The rows are grouped in 4 different ways at once. Each group adds its own fixed numbers to the row, and there is some noise. The rows also spread widely along 13 directions, which tell nothing about the answers.
In the rows, zero is written as 128.
Some rows, each with its group in each grouping after it:
154; 76; 91; 116; 148; 113; 138; 133; 116; 111; 136; 107; 132; 108; 125; 147; 135; 139; 131; 119; 113; 127; 129; 127; 120; 105; 114; 109; 137; 110; 123; 140; 133; 147; 126; 172; 132; 96; 107; 85; 102; 120; 125; 118; 134; 115	panen (3) J682 temo
133; 142; 150; 143; 144; 150; 126; 111; 116; 141; 124; 132; 116; 126; 151; 126; 121; 138; 124; 144; 97; 131; 117; 147; 141; 118; 116; 125; 119; 133; 147; 165; 129; 122; 156; 168; 119; 108; 116; 113; 92; 122; 147; 153; 160; 106	vupem (1) J877 rez
114; 134; 130; 130; 125; 98; 109; 148; 150; 129; 137; 120; 146; 143; 107; 99; 145; 126; 104; 137; 120; 118; 121; 113; 150; 122; 136; 87; 150; 153; 116; 149; 123; 130; 129; 106; 113; 122; 141; 142; 136; 109; 113; 111; 126; 134	Mul (1) J207 Zep
126; 69; 107; 139; 130; 139; 132; 126; 106; 131; 131; 106; 110; 121; 109; 119; 110; 126; 94; 117; 127; 137; 165; 127; 143; 143; 110; 110; 148; 133; 112; 146; 129; 128; 116; 142; 115; 111; 142; 106; 133; 104; 118; 110; 128; 101	mogo (0) J207 dasol
154; 125; 156; 114; 144; 137; 129; 121; 138; 137; 123; 121; 144; 117; 123; 160; 111; 124; 137; 93; 137; 126; 146; 131; 127; 124; 116; 109; 107; 125; 134; 143; 130; 119; 121; 118; 133; 111; 128; 109; 104; 124; 120; 114; 140; 126	sak (5) J559 temo
138; 106; 86; 120; 115; 146; 153; 123; 112; 128; 134; 87; 132; 107; 135; 144; 119; 164; 109; 122; 106; 126; 136; 121; 127; 137; 122; 131; 170; 104; 108; 121; 105; 118; 142; 150; 104; 97; 155; 103; 116; 104; 130; 114; 126; 129	mogo (2) J559 turi
143; 122; 148; 124; 132; 148; 141; 140; 133; 133; 131; 131; 154; 102; 147; 161; 108; 130; 140; 103; 139; 113; 130; 135; 111; 122; 122; 147; 124; 117; 139; 150; 126; 124; 138; 125; 140; 121; 122; 129; 109; 151; 118; 117; 148; 122	sak (2) J682 podob
125; 130; 97; 115; 121; 113; 124; 124; 112; 133; 150; 127; 98; 107; 98; 145; 131; 113; 146; 125; 107; 160; 136; 98; 135; 139; 115; 124; 149; 138; 113; 140; 105; 166; 103; 150; 125; 82; 142; 105; 121; 75; 113; 136; 123; 109	Lapar (4) J877 dasol
123; 91; 140; 126; 163; 129; 120; 146; 146; 128; 145; 128; 138; 127; 122; 119; 166; 107; 119; 135; 140; 126; 136; 123; 107; 120; 132; 86; 135; 140; 138; 108; 163; 185; 142; 117; 124; 124; 104; 116; 154; 145; 135; 118; 120; 119	panen (4) J682 rez
115; 116; 130; 119; 112; 90; 106; 125; 143; 137; 143; 143; 117; 128; 94; 135; 147; 106; 135; 116; 116; 118; 139; 102; 146; 105; 129; 107; 123; 137; 126; 168; 120; 146; 119; 155; 124; 110; 114; 115; 116; 103; 105; 131; 138; 122	Lapar (3) J559 Zep
101; 108; 130; 166; 85; 119; 116; 118; 130; 119; 109; 147; 133; 125; 120; 127; 117; 102; 156; 150; 153; 120; 152; 130; 135; 117; 131; 139; 118; 140; 113; 140; 135; 146; 106; 141; 145; 144; 104; 150; 116; 152; 104; 127; 133; 91	vupem (5) J207 turi
127; 132; 128; 151; 135; 136; 130; 137; 139; 112; 106; 128; 138; 136; 156; 105; 135; 117; 133; 158; 156; 142; 125; 150; 109; 131; 135; 115; 121; 138; 139; 62; 159; 151; 145; 106; 142; 158; 115; 147; 148; 162; 164; 134; 106; 127	Mul (0) J877 podob
126; 196; 150; 125; 123; 138; 136; 139; 125; 127; 117; 155; 146; 108; 145; 143; 108; 116; 189; 145; 141; 140; 105; 133; 119; 150; 128; 144; 110; 166; 155; 94; 130; 138; 111; 91; 139; 119; 128; 158; 119; 135; 125; 139; 137; 124	panen (1) J559 Zep
127; 125; 123; 105; 143; 129; 145; 170; 104; 116; 149; 153; 146; 91; 135; 124; 116; 127; 154; 125; 150; 106; 103; 148; 98; 142; 131; 168; 127; 140; 173; 98; 143; 131; 139; 98; 150; 125; 117; 136; 152; 150; 128; 128; 143; 137	panen (2) J682 podob
136; 145; 95; 133; 117; 111; 129; 135; 154; 110; 120; 106; 169; 116; 161; 142; 153; 146; 159; 156; 103; 122; 99; 86; 106; 91; 140; 110; 165; 116; 107; 113; 106; 167; 147; 148; 118; 127; 119; 140; 106; 127; 131; 120; 116; 130	Mul (0) J559 dasol
90; 144; 146; 169; 99; 133; 108; 108; 142; 139; 113; 138; 137; 143; 118; 103; 135; 107; 130; 167; 130; 115; 133; 125; 161; 123; 135; 102; 130; 169; 126; 129; 141; 136; 136; 121; 106; 130; 123; 155; 125; 127; 111; 126; 142; 103	Lapar (3) J559 podob
109; 107; 156; 131; 134; 117; 115; 122; 157; 133; 109; 138; 148; 136; 132; 91; 146; 132; 116; 124; 124; 85; 135; 120; 129; 97; 149; 111; 112; 119; 157; 129; 153; 105; 177; 136; 117; 152; 108; 129; 137; 147; 143; 114; 119; 145	mogo (0) J559 turi
116; 111; 139; 145; 115; 137; 122; 114; 130; 138; 122; 147; 115; 123; 138; 135; 124; 111; 141; 128; 136; 134; 147; 127; 125; 117; 127; 139; 117; 118; 130; 148; 135; 156; 134; 162; 141; 133; 103; 128; 112; 143; 139; 146; 134; 100	Mul (4) J877 dasol
117; 112; 119; 124; 146; 144; 130; 119; 120; 130; 124; 133; 119; 109; 140; 131; 143; 120; 153; 141; 116; 137; 133; 123; 114; 123; 130; 122; 131; 130; 149; 104; 144; 163; 153; 155; 122; 109; 113; 102; 131; 129; 145; 144; 126; 115	sak (2) J682 rez
133; 88; 127; 117; 140; 123; 132; 140; 132; 128; 125; 108; 150; 114; 116; 116; 121; 151; 101; 109; 134; 99; 143; 115; 130; 128; 128; 115; 146; 118; 137; 135; 137; 96; 145; 117; 121; 124; 142; 115; 138; 122; 114; 86; 119; 147	panen (3) J682 temo
138; 139; 125; 128; 114; 117; 126; 97; 147; 126; 93; 112; 135; 138; 142; 142; 134; 134; 138; 127; 119; 132; 145; 124; 138; 106; 131; 103; 113; 104; 118; 121; 128; 116; 138; 165; 130; 121; 120; 114; 95; 126; 149; 122; 113; 132	Mul (4) J559 Zep
139; 102; 110; 130; 114; 105; 121; 144; 133; 121; 150; 107; 109; 146; 96; 125; 147; 106; 94; 119; 140; 142; 150; 148; 135; 120; 125; 95; 131; 128; 92; 131; 122; 149; 113; 132; 131; 113; 122; 112; 139; 117; 132; 130; 127; 122	vupem (0) J207 podob
134; 118; 164; 127; 147; 139; 118; 118; 168; 135; 109; 121; 152; 115; 154; 152; 142; 133; 141; 117; 120; 114; 140; 89; 110; 103; 134; 109; 128; 113; 136; 152; 136; 142; 158; 142; 123; 136; 123; 118; 111; 143; 127; 111; 122; 131	vupem (5) J682 Zep
126; 155; 126; 139; 111; 123; 116; 105; 145; 139; 108; 114; 138; 138; 132; 127; 135; 136; 131; 139; 104; 123; 127; 120; 149; 105; 136; 105; 133; 122; 104; 154; 110; 116; 150; 154; 109; 109; 131; 126; 96; 113; 131; 124; 134; 125	sak (5) J207 temo
152; 138; 110; 128; 129; 127; 143; 142; 113; 110; 125; 101; 164; 119; 120; 130; 103; 127; 135; 139; 141; 133; 121; 150; 129; 147; 111; 103; 140; 150; 115; 104; 126; 122; 99; 85; 126; 100; 146; 130; 119; 110; 106; 99; 141; 126	sak (5) J877 dasol
119; 144; 105; 129; 123; 104; 119; 125; 122; 117; 116; 135; 103; 123; 134; 108; 131; 134; 149; 151; 108; 153; 117; 101; 139; 126; 132; 140; 139; 132; 139; 121; 120; 125; 138; 156; 141; 132; 141; 129; 127; 103; 145; 141; 104; 126	Mul (4) J877 podob
124; 121; 150; 145; 148; 149; 126; 87; 130; 131; 76; 148; 151; 96; 178; 131; 115; 135; 191; 142; 96; 110; 131; 101; 123; 92; 124; 134; 105; 122; 177; 156; 152; 125; 165; 188; 126; 132; 93; 121; 70; 154; 134; 132; 143; 102	sak (3) J877 Zep
120; 139; 113; 120; 128; 120; 128; 128; 123; 125; 126; 124; 132; 120; 122; 115; 132; 126; 141; 144; 120; 127; 122; 131; 138; 135; 134; 112; 126; 144; 136; 102; 129; 125; 134; 122; 119; 97; 136; 110; 129; 109; 128; 122; 127; 135	mogo (3) J682 temo
104; 136; 107; 109; 106; 123; 131; 136; 101; 141; 143; 147; 108; 110; 116; 115; 120; 140; 135; 129; 127; 119; 125; 128; 131; 149; 142; 169; 142; 126; 144; 122; 110; 112; 148; 139; 126; 112; 143; 127; 146; 107; 141; 150; 129; 140	Mul (5) J207 temo
146; 126; 112; 141; 117; 98; 130; 175; 126; 120; 158; 113; 138; 150; 120; 111; 132; 134; 79; 138; 142; 115; 106; 174; 145; 112; 127; 118; 139; 132; 100; 146; 114; 123; 127; 113; 138; 126; 118; 143; 129; 135; 128; 122; 148; 133	panen (3) J207 temo
134; 149; 163; 113; 123; 131; 122; 124; 157; 152; 118; 119; 113; 144; 122; 126; 124; 134; 93; 94; 139; 129; 156; 128; 138; 139; 136; 119; 111; 116; 130; 124; 120; 86; 148; 107; 126; 142; 160; 125; 143; 114; 151; 116; 106; 163	mogo (0) J559 podob
140; 118; 159; 168; 143; 159; 129; 123; 135; 146; 109; 107; 113; 145; 160; 110; 111; 153; 73; 128; 131; 133; 140; 146; 142; 125; 116; 128; 135; 115; 129; 153; 134; 101; 171; 141; 126; 159; 137; 135; 122; 141; 160; 125; 124; 123	Lapar (0) J877 temo
137; 119; 162; 125; 149; 128; 119; 157; 153; 146; 146; 122; 135; 132; 126; 122; 137; 127; 91; 101; 130; 120; 137; 123; 123; 123; 128; 106; 134; 135; 125; 160; 126; 132; 142; 99; 126; 134; 135; 131; 139; 130; 127; 113; 130; 135	mogo (0) J207 rez
117; 98; 145; 137; 99; 146; 135; 92; 132; 141; 88; 128; 161; 114; 132; 140; 105; 125; 137; 107; 150; 89; 182; 146; 126; 119; 132; 124; 98; 101; 130; 133; 145; 99; 134; 144; 128; 123; 106; 122; 95; 164; 126; 96; 137; 117	mogo (4) J207 rez
92; 154; 127; 154; 74; 163; 138; 94; 110; 141; 100; 144; 138; 118; 142; 133; 111; 116; 169; 160; 143; 111; 138; 157; 136; 134; 135; 153; 115; 133; 132; 99; 133; 130; 135; 149; 116; 114; 107; 146; 106; 148; 135; 140; 153; 104	panen (2) J559 dasol
157; 148; 135; 91; 140; 107; 133; 154; 136; 134; 159; 128; 143; 116; 122; 154; 137; 136; 127; 102; 127; 121; 109; 131; 113; 119; 129; 121; 124; 118; 133; 138; 113; 128; 129; 116; 137; 106; 124; 117; 120; 117; 134; 127; 138; 152	panen (1) J559 rez
136; 188; 111; 120; 119; 126; 139; 125; 135; 122; 108; 112; 155; 115; 145; 138; 130; 143; 164; 159; 113; 136; 105; 116; 127; 135; 135; 117; 142; 140; 123; 81; 112; 124; 131; 109; 117; 101; 151; 134; 113; 110; 127; 110; 115; 145	panen (3) J682 rez
119; 114; 128; 129; 128; 156; 139; 140; 131; 135; 131; 117; 153; 102; 149; 140; 125; 141; 135; 128; 133; 114; 134; 109; 109; 137; 131; 138; 160; 125; 133; 123; 126; 141; 149; 120; 115; 123; 139; 135; 132; 138; 121; 114; 131; 125	sak (2) J682 Zep
129; 114; 143; 117; 129; 132; 133; 129; 113; 130; 128; 153; 134; 105; 117; 147; 108; 109; 164; 112; 156; 116; 138; 156; 118; 135; 121; 142; 95; 135; 151; 124; 149; 131; 115; 127; 146; 106; 105; 113; 118; 142; 120; 128; 152; 115	panen (5) J682 temo
136; 134; 91; 121; 129; 103; 126; 144; 132; 120; 152; 118; 118; 125; 129; 136; 165; 130; 139; 153; 107; 151; 104; 112; 119; 112; 134; 118; 157; 123; 108; 119; 112; 179; 137; 154; 130; 104; 123; 116; 131; 112; 141; 142; 118; 123	panen (4) J682 rez

New rows, each followed by its group in each grouping:
136; 128; 93; 138; 106; 113; 143; 137; 115; 109; 120; 103; 142; 131; 125; 126; 121; 134; 124; 149; 144; 127; 123; 162; 135; 130; 126; 120; 136; 126; 106; 94; 126; 115; 115; 125; 137; 114; 130; 124; 125; 126; 132; 105; 127; 130	panen (2) J682 rez
125; 167; 121; 131; 95; 107; 125; 142; 159; 127; 116; 119; 171; 121; 140; 136; 132; 145; 150; 139; 126; 107; 114; 92; 124; 114; 144; 134; 156; 124; 101; 142; 99; 124; 131; 112; 126; 134; 146; 168; 113; 129; 105; 98; 120; 142	panen (5) J207 Zep
104; 110; 122; 150; 130; 143; 123; 138; 129; 131; 143; 129; 135; 115; 125; 110; 145; 116; 128; 155; 121; 121; 120; 116; 122; 130; 127; 113; 162; 154; 130; 123; 140; 181; 141; 120; 109; 119; 120; 139; 139; 130; 116; 133; 136; 102	Lapar (2) J877 turi
148; 140; 106; 121; 132; 97; 139; 151; 128; 106; 126; 112; 142; 121; 130; 121; 122; 151; 131; 142; 125; 133; 105; 117; 127; 128; 127; 126; 146; 131; 131; 105; 120; 110; 123; 112; 141; 130; 142; 136; 133; 116; 125; 108; 108; 144	panen (1) J559 turi
141; 111; 121; 111; 169; 134; 146; 139; 84; 102; 123; 142; 144; 92; 138; 127; 101; 122; 164; 130; 129; 122; 104; 169; 120; 137; 110; 130; 105; 155; 184; 103; 162; 120; 124; 127; 144; 94; 103; 101; 112; 132; 126; 132; 159; 109	Mul (2) J682 podob
111; 106; 97; 120; 107; 102; 130; 149; 116; 109; 149; 139; 140; 123; 97; 116; 143; 100; 149; 149; 158; 113; 122; 155; 117; 132; 136; 125; 130; 145; 128; 88; 145; 156; 112; 114; 136; 110; 111; 126; 151; 133; 119; 126; 138; 122	panen (5) J682 podob
106; 146; 152; 143; 116; 137; 118; 105; 152; 136; 95; 134; 167; 130; 127; 119; 134; 115; 155; 150; 133; 100; 132; 122; 136; 120; 139; 99; 119; 146; 132; 118; 146; 127; 140; 114; 109; 118; 122; 142; 115; 135; 114; 101; 137; 123	panen (5) J682 dasol
110; 124; 137; 146; 115; 148; 120; 128; 156; 143; 130; 123; 153; 119; 140; 139; 146; 124; 132; 145; 126; 123; 136; 94; 121; 123; 136; 108; 159; 138; 113; 131; 126; 173; 141; 121; 109; 124; 130; 138; 125; 139; 115; 119; 128; 111	Mul (3) J682 rez
108; 96; 114; 116; 86; 95; 113; 117; 153; 132; 123; 117; 143; 126; 85; 130; 137; 121; 120; 103; 140; 106; 171; 95; 143; 121; 141; 108; 139; 109; 103; 145; 119; 110; 117; 135; 129; 118; 145; 117; 131; 106; 101; 88; 109; 138	Mul (4) J682 podob
122; 127; 88; 103; 92; 105; 143; 143; 115; 121; 145; 116; 140; 118; 104; 124; 125; 129; 123; 127; 147; 111; 134; 152; 130; 143; 141; 134; 135; 123; 119; 90; 114; 106; 123; 110; 127; 98; 147; 115; 145; 115; 127; 111; 128; 155	mogo (3) J682 podob
131; 131; 158; 102; 128; 112; 114; 106; 160; 158; 125; 130; 103; 137; 109; 148; 148; 120; 112; 87; 131; 134; 169; 106; 127; 118; 136; 106; 102; 99; 127; 133; 123; 120; 145; 142; 132; 127; 133; 103; 134; 112; 153; 123; 97; 156	Lapar (4) J559 rez
130; 146; 122; 150; 119; 125; 125; 121; 130; 122; 111; 121; 105; 145; 131; 133; 130; 108; 137; 151; 131; 158; 129; 149; 149; 132; 120; 112; 121; 146; 109; 117; 134; 147; 114; 141; 134; 113; 127; 122; 118; 121; 136; 135; 126; 108	panen (2) J682 Zep
127; 138; 135; 151; 124; 152; 131; 129; 135; 136; 119; 103; 124; 148; 141; 117; 128; 136; 92; 148; 138; 134; 131; 149; 143; 139; 127; 110; 143; 138; 114; 106; 135; 127; 145; 117; 112; 135; 142; 139; 139; 131; 147; 123; 123; 128	panen (2) J559 Zep
144; 134; 118; 118; 139; 130; 140; 152; 100; 132; 159; 132; 103; 117; 123; 135; 112; 136; 110; 118; 117; 149; 113; 151; 136; 145; 114; 139; 139; 137; 133; 149; 109; 128; 124; 133; 132; 95; 138; 115; 119; 105; 133; 153; 146; 115	Mul (1) J207 turi
118; 165; 149; 106; 109; 129; 125; 131; 136; 149; 126; 153; 110; 124; 133; 134; 121; 125; 143; 112; 147; 134; 137; 124; 119; 150; 143; 163; 114; 118; 146; 116; 118; 114; 145; 119; 143; 141; 149; 137; 144; 122; 154; 148; 113; 157	Mul (5) J877 Zep
126; 176; 151; 142; 122; 119; 124; 124; 124; 121; 106; 142; 162; 123; 145; 108; 107; 134; 152; 152; 116; 101; 95; 155; 149; 112; 128; 130; 105; 149; 159; 148; 130; 83; 142; 126; 135; 121; 118; 149; 89; 135; 124; 126; 163; 126	vupem (1) J877 podob
136; 151; 137; 134; 118; 154; 130; 123; 135; 148; 136; 123; 97; 137; 141; 145; 132; 133; 110; 134; 127; 155; 129; 132; 131; 138; 129; 140; 140; 123; 112; 129; 114; 141; 151; 144; 121; 127; 146; 130; 129; 118; 154; 155; 129; 121	panen (5) J559 podob
129; 101; 119; 123; 123; 119; 134; 150; 133; 127; 145; 134; 137; 115; 150; 134; 139; 138; 126; 128; 138; 112; 129; 128; 102; 109; 142; 151; 133; 103; 136; 123; 127; 140; 154; 146; 146; 142; 112; 123; 135; 157; 146; 128; 125; 139	mogo (3) J682 rez
120; 93; 104; 150; 128; 128; 132; 140; 113; 113; 130; 127; 123; 118; 120; 119; 132; 112; 135; 148; 135; 137; 130; 136; 126; 127; 120; 117; 144; 147; 118; 118; 144; 170; 113; 134; 130; 120; 108; 130; 130; 136; 117; 128; 131; 91	panen (2) J207 turi
136; 129; 138; 140; 147; 117; 120; 121; 131; 124; 105; 128; 110; 125; 151; 119; 118; 148; 127; 133; 92; 142; 118; 103; 152; 109; 121; 134; 129; 130; 146; 175; 123; 99; 151; 172; 141; 135; 140; 117; 103; 112; 132; 124; 124; 113	mogo (4) J682 podob
109; 132; 127; 128; 109; 117; 123; 125; 137; 132; 121; 137; 139; 125; 124; 116; 143; 127; 142; 141; 134; 112; 134; 118; 126; 118; 142; 128; 128; 126; 136; 111; 136; 132; 142; 135; 128; 133; 115; 139; 133; 133; 135; 121; 118; 132	panen (4) J559 rez
138; 146; 126; 100; 156; 157; 154; 136; 97; 133; 128; 138; 120; 97; 148; 121; 111; 140; 148; 125; 129; 133; 116; 156; 104; 161; 126; 153; 114; 131; 177; 70; 139; 117; 154; 110; 126; 104; 136; 112; 141; 124; 164; 148; 126; 145	mogo (0) J877 turi
121; 125; 129; 118; 132; 80; 117; 168; 142; 104; 136; 149; 147; 127; 100; 102; 138; 89; 147; 129; 161; 119; 120; 137; 118; 126; 138; 110; 108; 159; 145; 93; 152; 150; 99; 73; 161; 140; 114; 140; 161; 137; 112; 112; 112; 142	mogo (2) J877 turi
114; 148; 146; 149; 116; 144; 123; 120; 148; 147; 120; 131; 130; 125; 148; 133; 134; 134; 132; 151; 119; 129; 130; 109; 134; 125; 135; 130; 144; 134; 125; 135; 120; 139; 153; 135; 117; 131; 135; 142; 121; 130; 129; 127; 127; 121	Lapar (3) J682 rez
131; 165; 138; 147; 113; 151; 131; 99; 129; 132; 85; 124; 112; 126; 141; 134; 109; 119; 158; 143; 131; 162; 148; 132; 135; 149; 117; 125; 109; 140; 125; 92; 129; 125; 119; 126; 130; 120; 143; 130; 114; 116; 141; 135; 111; 117	vupem (0) J877 turi
142; 82; 137; 129; 181; 134; 130; 165; 130; 115; 153; 128; 130; 114; 142; 130; 144; 113; 117; 128; 136; 140; 121; 134; 103; 121; 117; 105; 134; 147; 143; 122; 160; 184; 134; 116; 144; 133; 106; 111; 148; 152; 133; 127; 131; 110	mogo (2) J682 rez
137; 155; 138; 95; 181; 128; 131; 158; 117; 127; 148; 133; 127; 107; 148; 108; 135; 151; 127; 131; 100; 133; 86; 114; 120; 138; 132; 135; 138; 149; 184; 110; 131; 117; 172; 109; 122; 117; 147; 122; 148; 109; 150; 139; 124; 152	mogo (4) J559 podob
112; 89; 148; 153; 118; 141; 112; 141; 160; 150; 148; 111; 119; 145; 122; 122; 143; 122; 71; 122; 137; 127; 161; 102; 143; 129; 128; 103; 159; 138; 100; 167; 126; 155; 137; 122; 110; 150; 146; 138; 147; 129; 115; 115; 123; 115	mogo (3) J559 Zep
148; 87; 101; 141; 132; 119; 138; 154; 123; 118; 154; 119; 112; 128; 145; 136; 136; 137; 106; 135; 123; 142; 123; 140; 122; 107; 121; 139; 149; 106; 115; 147; 121; 152; 143; 168; 144; 130; 113; 112; 126; 139; 141; 144; 131; 113	sak (3) J682 turi
110; 102; 119; 107; 113; 155; 130; 122; 128; 155; 163; 144; 98; 106; 121; 168; 148; 99; 149; 110; 136; 146; 160; 112; 103; 144; 131; 139; 134; 119; 121; 119; 123; 202; 130; 156; 119; 91; 120; 97; 135; 125; 138; 166; 134; 110	Mul (3) J682 Zep
115; 132; 130; 149; 104; 147; 129; 130; 127; 143; 137; 128; 130; 134; 132; 123; 125; 122; 120; 143; 139; 130; 137; 145; 133; 137; 129; 131; 138; 133; 115; 138; 124; 143; 135; 131; 121; 124; 129; 142; 125; 135; 135; 142; 142; 112	sak (1) J877 Zep
108; 144; 126; 117; 129; 131; 116; 97; 133; 148; 121; 133; 87; 128; 121; 129; 151; 127; 141; 143; 104; 154; 140; 94; 134; 134; 138; 118; 134; 129; 138; 106; 125; 144; 155; 162; 111; 115; 142; 103; 140; 91; 156; 150; 103; 130	Lapar (5) J559 rez
134; 101; 114; 102; 146; 166; 150; 132; 118; 145; 139; 101; 140; 87; 138; 138; 125; 173; 107; 104; 107; 111; 142; 91; 105; 148; 125; 138; 180; 101; 133; 128; 114; 123; 166; 130; 92; 98; 158; 115; 132; 114; 130; 106; 116; 137	panen (4) J207 turi
115; 127; 111; 111; 123; 133; 136; 130; 101; 128; 129; 137; 124; 93; 131; 127; 116; 133; 158; 134; 121; 122; 134; 121; 124; 142; 128; 148; 132; 137; 152; 114; 124; 124; 133; 138; 121; 99; 130; 120; 124; 118; 125; 136; 136; 129	vupem (3) J207 Zep
134; 126; 116; 108; 122; 82; 121; 141; 148; 112; 123; 133; 142; 115; 114; 134; 138; 119; 157; 115; 127; 121; 126; 106; 121; 108; 137; 121; 117; 125; 129; 132; 120; 127; 118; 131; 149; 125; 127; 117; 124; 117; 116; 110; 116; 142	mogo (0) J682 podob
104; 154; 150; 114; 114; 97; 103; 115; 168; 142; 110; 144; 116; 142; 99; 110; 154; 107; 135; 118; 132; 122; 147; 107; 139; 120; 153; 105; 105; 131; 139; 113; 132; 112; 147; 120; 127; 133; 139; 123; 151; 109; 140; 120; 97; 161	Lapar (0) J682 podob
178; 93; 121; 96; 166; 100; 145; 164; 112; 115; 145; 104; 135; 111; 118; 141; 106; 159; 96; 83; 130; 120; 123; 143; 130; 124; 106; 128; 129; 105; 141; 158; 125; 85; 125; 128; 154; 111; 136; 98; 118; 111; 121; 93; 133; 146	panen (4) J682 temo
117; 107; 112; 115; 137; 131; 126; 125; 108; 138; 148; 143; 94; 99; 128; 137; 131; 137; 150; 133; 93; 142; 122; 91; 124; 128; 122; 150; 148; 133; 146; 158; 117; 152; 142; 179; 123; 110; 132; 102; 119; 94; 129; 155; 137; 102	mogo (5) J559 rez
131; 132; 136; 130; 123; 117; 125; 146; 126; 129; 143; 139; 118; 132; 126; 133; 130; 116; 126; 124; 137; 128; 118; 147; 135; 119; 123; 133; 120; 138; 129; 147; 130; 142; 122; 136; 142; 127; 112; 133; 123; 130; 126; 142; 147; 116	panen (2) J559 Zep
88; 133; 128; 121; 100; 145; 135; 119; 99; 144; 118; 157; 130; 96; 123; 106; 103; 138; 161; 127; 133; 92; 137; 124; 133; 146; 138; 176; 128; 135; 169; 117; 127; 89; 152; 133; 117; 121; 133; 140; 135; 120; 124; 135; 142; 129	sak (0) J559 temo
119; 145; 134; 145; 114; 95; 119; 128; 148; 110; 111; 147; 146; 124; 136; 125; 132; 114; 166; 152; 137; 123; 117; 119; 127; 101; 141; 123; 111; 141; 142; 115; 138; 139; 126; 130; 154; 151; 102; 150; 118; 149; 128; 127; 121; 122	Lapar (1) J559 podob
120; 105; 148; 133; 156; 117; 115; 159; 134; 120; 135; 136; 151; 111; 133; 111; 131; 122; 132; 128; 121; 103; 114; 112; 125; 108; 124; 116; 136; 155; 153; 165; 142; 141; 135; 116; 131; 135; 111; 141; 127; 141; 102; 114; 147; 115	vupem (2) J207 Zep
128; 100; 134; 169; 131; 155; 138; 151; 103; 115; 140; 137; 126; 117; 154; 129; 111; 114; 135; 158; 153; 135; 123; 168; 117; 130; 108; 143; 127; 154; 140; 120; 151; 167; 121; 131; 145; 143; 94; 145; 126; 166; 132; 150; 162; 76	vupem (0) J559 rez
140; 106; 133; 103; 155; 106; 128; 131; 125; 110; 111; 151; 133; 89; 151; 137; 122; 139; 172; 111; 126; 120; 131; 101; 97; 101; 136; 151; 103; 104; 179; 127; 143; 115; 149; 160; 162; 146; 101; 112; 118; 154; 146; 128; 112; 137	vupem (1) J207 podob
